The rows are grouped in 3 ways, from coarse to fine. Each group lies inside one group of the grouping before and may be the whole of it. The rows also spread widely along 10 directions, which tell nothing about the answers.
Known rows, each followed by its group in each grouping:
[  2  -2  12 -19  26   0  -1  24  12  10  21  -9 -11  -6  10  22  -2   8
  -8 -13   5 -23  -4 -12   0]
lagib q_211 q_72
[ -1   4   5  -3 -11   1   3  -5  -9 -14   0  -8  -5   1   6   3  -5   6
  -4   4   0   1   0   8   2]
Pud q_755 q_458
[ -1  -5 -14   6 -28  -1  -2  -1  -2 -15   1   3   5   2 -12   5  12   0
   5   3   3  17  -5  15 -10]
lagib q_295 q_241
[ -3   4  -9 -13   1   8  -2   9   7 -12  11 -14 -22   2   5  24   8   1
  -1   3  -4  -5 -12   9   0]
lagib q_211 q_525
[-15  -8 -28 -12 -15 -14  -8  23  16  -1   8 -14  -4 -17 -16  10  14   9
   7  -5   8   8 -11   8 -25]
lagib q_211 q_15
[  6  -4   9  11   3  23  -5  -5   0   2  -5  12  10  17  13   7   7 -12
  -8  -4 -12  -2   2  -1   6]
lagib q_139 q_190
[ -4   5 -11 -27  34   1 -12  11  14   8  18 -13 -21   2  -1  12   1 -31
  -6  -1 -14 -13   0 -21   7]
lagib q_748 q_414
[  2   3  -5  20 -26 -13   3 -30 -16 -11 -13   7   4   4 -10  -9 -11   2
   7  25  20  30  -6  14  -9]
lagib q_748 q_864
[-12  -8  26   8  12  -2  -4  -6 -15  13  -9   2  -5  -3  11  -5 -13   2
   7  -1  -7 -10  -3 -13   2]
Pud q_46 q_960
[ 15  11  -1  -1  -2   1   2 -10   1 -14  12   4  -5  18  -1   7  -3  -9
  -7  11   7   7  -3   2   5]
lagib q_748 q_414
[-31  -5  15  17  -8  -2 -12   0 -15  13 -29   5  -7  -4  12  -7 -14   5
  10   3 -13   3 -25  -7 -16]
Pud q_755 q_458
[  0   0   8  28   4  23   9 -21   7   4 -19  11  -3   6  12   6  -5  10
  14   3  17   5 -22   2 -18]
lagib q_211 q_525
[-11  -5   0   8  -7   8   1 -10  -5  -5 -10  -4  -5  -2   1  -1   1   3
  12   1  -3   1  -4   5  -8]
Pud q_46 q_960
[ 12  11  -5   9  13  16  -1 -17  19  -5  11   9 -17  24  -8   3  -3 -26
  10  10   6   5 -14 -12  -3]
lagib q_748 q_864
[-10 -13  10  22 -34  -8  -9   1 -21  -7 -12  13   3   2   1   3   9  11
   6   6  -4  15 -13  18  -4]
lagib q_139 q_190
[  1   6  -2   6  -6  18   3 -10   8 -11   0  -2  -5  13   1   2  -3  -2
   8   3   1  -1  -8   0 -13]
Pud q_46 q_960
[ 2  3  3 -5  2 -5 -8  2 -3  1  7 -4 -5  3 -1  6 -7 -6 -4  7  1  2 -1 -4
  0]
lagib q_748 q_864
[-12 -22  20  12  15 -25 -11   1  -9  28  -5  18   1 -15  -6 -12  -1  -8
   8  -7   3   1  -2 -20   4]
lagib q_748 q_414
[  7  -4   1  12 -14 -10  -2   2   6   5  -5  25  26  14   2  -4  -1   6
 -16  -2  15  18 -13  -4 -13]
lagib q_211 q_525
[  8   1  -4 -18  15   7   2   6  11   7  17 -25   1 -13   1  12  -6   4
  -1  -3  13 -12  15  -3  -7]
lagib q_211 q_15
[  2  -7  17  16   9   7   6 -16   2  13  -5   6   9  -2   0 -13 -13   2
  13  -6  15  -4   4 -15 -10]
Pud q_46 q_960
[ -5 -10  -4  -3  -8  -4 -15   5  -6  13   1  -4  18  -3  -4  -6  -2 -14
  -5  -1  -6   5  14  -6  -4]
lagib q_139 q_190
[  8  -1  -5  28 -21   8  12 -12   6 -12  -6   9   2   2  -8   3   6  18
  18   2  29  14 -16  14 -24]
lagib q_748 q_414
[  1  -3  10  -6   5  12   2  -1  -5  -7  -1  -3   2   2  13   5   4  -2
 -13 -10 -13  -9   9   1  13]
Pud q_755 q_458

New rows. What belongs after each?
[ -2  -6  -2  -3  -8  -1  -5   3 -13  -2  -4  -9   9  -8   3   5   3   3
  -6   0  -3   2   9   8  -1]
lagib q_748 q_414
[  3  -4   4   5  -2  12   3  12  14  -4  10  -5 -11  -4   2  20   8  20
  11  -8  12 -11 -14   7 -15]
lagib q_211 q_15
[-12  -5  -5  -1   2  -5  -9  -1  -2  13 -11  -2   7  -4   4   0  -6  -5
  -3   5   0   7  -7  -5  -9]
lagib q_211 q_525
[ -1 -29  14  19  -9  -5  -7   7   1  10   7  11  -1 -18 -12  -1  20   5
  20 -17   8  -4  -1   3   1]
lagib q_211 q_525
[  0  -1   6  -2  -3 -12  -5  -2  -8   2  -1   9   5   8   6   3  -7  -2
 -13   8   2   9  -7  -2   4]
lagib q_211 q_525
[ -6   4   7  -7 -14 -12  -4  22 -12  -8  -1  -8  -3  -2  13  21  -6  30
 -15   5   4   1 -17  12 -14]
lagib q_748 q_864
[  8 -22  11  -5   8  -3   4 -11 -15   0   9  -7   4 -21  -6   4  13  -5
   4  -9   1  -7  32   7  24]
lagib q_295 q_241
[ -9  -2  -4  -3 -21 -11 -19  15  -2  -4  19  -6 -18   1 -15   7   4  -8
  13   7  -5   2 -15   3  -7]
lagib q_211 q_72
[  8 -12  -8  17  12   2  20  -5  25  -6  -6  22  -3  -4  -4  11  24  16
   4 -15  27   9 -17   4 -11]
lagib q_748 q_864
[  8 -17 -12  11  -8  13   9  13  18 -14  -7  16  18  -2   4  16  37  21
 -13 -25   7   5  -7  17 -10]
lagib q_748 q_864
[ 13   1  12   5  14  -2  20 -35  -5 -14  -3  15  -5  13   7  -2  -4  -4
  -6   8  11   8   4   0  19]
Pud q_46 q_960
[  3  17  -5 -14  17  22  11  -2  15 -13   2 -11 -13  13  17  15  -7  -1
 -11  -1  -1  -8  -9  -4  -6]
Pud q_755 q_458
[ -5  -3   9   6  13   9  -1  -2   3   5  -2   1 -13  -1   7  13   2   1
   8  -2   1  -8 -13  -2  -2]
lagib q_211 q_72
[  3  -4  -2  -6 -10  -7  -1   7   0  -4  15  -9  -1  -7 -10   8  -3   5
   6   1  13   2   1   2 -11]
lagib q_295 q_241
[  8   5  18  -2  -7   7   1  25  -2  -7  17 -12  -8   0  11  25  -5  30
  -2  -4  11 -17 -12   5 -14]
lagib q_748 q_414
[ 2  0 -4  1  0  6 -5 -6 -3  1 -1 -6  4  0 -1  3 -2 -8 -1  5 -1  4  5  0
 -4]
lagib q_748 q_864
[-19 -10 -16  -9 -13 -12 -17  23   3  -4   8  -4 -19  -4 -10  13  20  -8
   5  -2 -15   4 -14   6  -4]
lagib q_139 q_190
[ -4  -2  -7  -7 -22  -5 -18  21  11  -4  22  -3  -2   4 -17  -9   3 -13
   3  -8  -6  -1  -3  -9 -12]
Pud q_755 q_458
[ -6 -15   4   2  -8 -10  -5  19  11   4   9   8   3  -3  -8  -4   8   7
   4 -17   3  -4  -9  -9 -13]
Pud q_46 q_960
[ -8  -1  15   3   2 -23  11 -18 -16   0  -4  -5 -15 -10   0  -4 -22  17
  11  14  20   5  -6  -1  -5]
Pud q_46 q_960
[ 15 -20  29  32   2  29  -6   5  14   9  12  27   7   8  -3   2  17  -5
  19 -27  -1 -16  -4 -13  -2]
lagib q_295 q_241
[-25 -12 -15 -13  -2 -22   0   8  -8   2  -6 -21 -16 -32  -9  12   2  13
  15   5   8   6  -7   8 -15]
lagib q_295 q_241
[  6  -2 -10 -17   6   4  -6   9  11  -2  19 -11   0   0  -4  11   8 -11
  -7  -7  -1  -7   9  -2   3]
lagib q_211 q_72
[ -1  -3  13  -4  -4 -26  12   0 -15  -9   6  -4 -16 -12   0  16 -10  26
   4  11  23   6 -10  10  -2]
lagib q_295 q_241
[-7 -7  6  4  5  3 -2 -7 -8  1 -8  1 -9 -2  9 10  5 -1  3  4 -5  1 -8  6
  8]
lagib q_211 q_525
[-14  16 -25 -21 -16 -22 -15  17   7 -12   7   0 -15  19  -4  14  -5  -9
 -17  21  -8  20 -32   1 -13]
lagib q_211 q_15
[  2   2  11   1  -7   3   2   1  -1 -15   6   6 -10   9   4   4   2   2
  -4  -3  -3  -3  -8   3   5]
Pud q_755 q_458
[ 12 -15  18  -6  -4  -2  -6   8 -12 -22  26   5 -23   3   2  22  30  -5
  -4  -6 -19 -12   6  19  42]
lagib q_211 q_525
[  4   1   2 -21  12  20  -7  19  15  -1  26 -22  -8   2   2  11   1  -8
   0 -14 -11 -27  10 -12  -3]
Pud q_46 q_960
[  9   4  -4  12   1   7   8 -22  17 -13   6  16 -11  16 -10  -9   3 -18
   8   0  10  10  -7  -6   2]
Pud q_755 q_458
[ 11 -13  -2  -1  -3 -21  21   4   8 -14   5  17   6  -6  -4  13  16  26
 -11 -10  28  14  -7  12  -2]
lagib q_295 q_241
[  0  -7  15   5  -6 -16   2 -12 -12  -6   0  14   0   7   0  -8  -4  -1
  -3   4   1   7   0  -2  10]
Pud q_46 q_960
[ 28  10   8  25 -30  14   5 -11  14 -18  25  12  -2  23 -13   5  -4   8
  17   9  30   8 -15   9 -17]
lagib q_211 q_15
[  2  -2  -2  -7 -33  -9   9  19  -3  -8   2 -16  30 -11   5   4 -11  46
 -14  -7  25   3   4  12 -33]
Pud q_46 q_960
[ 11  -4   4   9  -7  19   6 -22 -15 -17  -1 -13  -6  -5   3  12   9   4
   8   7   2   0  15  22  11]
lagib q_748 q_864
[-13  -9   9 -10  23  -5  -5   3 -11  23 -14  -8  10 -11  17   5 -11  -1
 -14  -2  -6  -5   9 -12   1]
lagib q_139 q_190
[ -8   5  -6  -5   9  -2  -3  -6   9  -3   2   5 -15  15  -2  -1  -5 -18
   1   6  -6   4 -14 -13  -3]
Pud q_46 q_960
[ 12  -4   2  14  -8  13   0  -5  11 -10  13  10 -10  10  -5   9  13  -4
  11  -2   7   0 -11   6   1]
lagib q_211 q_525
[ -6   6   1  14  -7 -12   3 -32  -8 -13  -9  20 -18  23  -5 -10  -8 -19
   8  22   0  21 -19  -2   6]
Pud q_46 q_960
[ 16  -8  -3  -3  -6   6   6  -2  -5 -12   5  -5  16  -6   2  10  15   8
 -11  -8   6  -1  20  15   8]
lagib q_748 q_414
[ -1 -23   1  20 -14   4 -23   2   1  10   7  10   5  -6 -23 -13  20 -24
  20 -11 -10   2   8  -4   1]
lagib q_748 q_864
[  6   9   1  -4   9  17   8  -1  15  -8  10  -6  -6  13   7   9  -6   3
   0  -4   6  -9  -7  -8 -11]
Pud q_46 q_960
[  1   5   1   1   0   5  12  -5   7  -7  -1  -2   1   6   7   4 -10  15
  -1   0  15   0  -9  -2 -16]
Pud q_46 q_960
[ -4 -11  -6  20 -28  11  -4  -2  -1 -19   2   3 -19  -1  -9  13  26   5
  22   1  -1   7 -18  26  -4]
lagib q_211 q_525
[ -2  -6  21   0 -18 -20 -16   2 -28   3  11   0   0  -1  -6  -2 -14  -6
   3  12  -6   3   4  -2   8]
lagib q_295 q_241
[  6   1   2  -4  -4  -8  -9   5   4  -1  20   3  -6  12  -8   4  -4 -15
  -1   6   3   4  -2  -7   1]
lagib q_139 q_190
[-20 -22 -23   1  -3 -22  -3   3  18   4   4  -1 -17 -26 -33 -15  20 -13
  26 -13  10   9  -3  -5 -11]
Pud q_755 q_458
[ -6  -9 -11  10   4  -3  11 -11  19   4  -3   2  -6 -10 -15  -8   2   3
  23  -7  23   6  -8  -7 -22]
Pud q_46 q_960
[  1  -1   1  15   4  21  16 -26   3  -2 -22  -1  12  -3  10  -6  -5   7
   3  -4  13   4   4   3 -11]
Pud q_755 q_458
[  0  -8  -1  -5  -4 -16 -10  -4 -14   3  -2   2  12  -2  -4  -4   0 -10
 -13   6  -4  11  12   0   9]
lagib q_748 q_864
[  4   2   7  -7   8   8  -7   5  -3   4   8 -13  -1   0   6   9  -7  -3
  -4   2  -3 -10   6  -5  -2]
lagib q_748 q_864
[-11  -6   3   1  18   6  -4  -4  -7  11 -16  -9  -4 -12  10   8  -1  -1
   1   0  -6  -4  -1  -3  -3]
lagib q_748 q_864
[  4 -19  23  16  -2 -11  -6   6  -9  10   7  15   1 -10  -5  -2   9   5
   9 -12   6  -6   1  -5   6]
lagib q_748 q_414
[ 22 -15   4  14 -20   1   7  -7  -4 -26  15  12  -1   0 -11  10  31   7
   3  -7   9   6  10  25  18]
lagib q_748 q_864
[  1 -22  11  27   0  -2  -3   4  17  22   3  19   7 -11 -13  -9   6   7
  24 -17  25   0 -12 -13 -21]
lagib q_211 q_525
[15  3 -4  4 -4 13 -3 -5 15  0 15  0  9 11 -7  1 -2 -9  3  0 11  2  4 -3
 -9]
lagib q_211 q_15
[ -6 -11  15   4  -4 -20   1   4  -5   4  -3  12   4  -7   1  -9  -4   9
  -5  -8   8   3  -4  -6  -1]
Pud q_755 q_458
[ -5 -20 -13 -16   9  -3   7  13   5   8   1 -23   8 -33  -1  13  15  17
  -1 -17  12  -7  21   9  -8]
lagib q_139 q_190
[  3  19 -11  -5  -8  14  -5  10  15 -19   7   8 -12  34  12  23   3  -5
 -16  10  -8   8 -36   3 -10]
lagib q_211 q_525
[ 5 -1 -5  8 -7 12 -2 -8 -3 -9  2 -3 -3  3 -3  7  9 -7  7  3 -1  2  2  9
  1]
lagib q_748 q_414
[-13 -16 -24   1  -2  -5 -17  -5   2  11  -5  -8   3 -15 -22 -11  13 -28
  14   0  -7  10  11  -4  -5]
lagib q_748 q_864
[ -2   5   9   5  19  19  11 -18  -7   0 -24   3   4   8  26  16 -10   6
 -10   7  -1   2  -8   1  -2]
lagib q_295 q_241
[  3  14   0  -1 -26 -23 -17   3 -10  -4  13   4   2  19 -11  -6 -23 -10
  -8  24   7  19 -12  -6 -12]
lagib q_748 q_864
[ 6  2 -4 -2  0 -6  5 -8  2 -5  7  2 -6  5 -3  7 -3 -3 -2  9 13 10 -1  1
 -1]
lagib q_139 q_190
[ -8  -4 -13  -5   8  21  -6  -4  12  14  -9 -15  20  -3   1 -10  -6 -14
   2 -10  -5  -6  14 -15 -20]
Pud q_46 q_960
[ -5  10  15  -6  -1  -8  -5  11  -7   0   3   1 -11  11  17  19 -17  15
 -11  12   1  -1 -25  -1  -7]
lagib q_211 q_15
[  3  -6   6  13  -6  16   2  -8   0  -9   6  -4 -19  -2  -1  14  12   4
  21   1   5  -4  -8  14   0]
lagib q_211 q_525
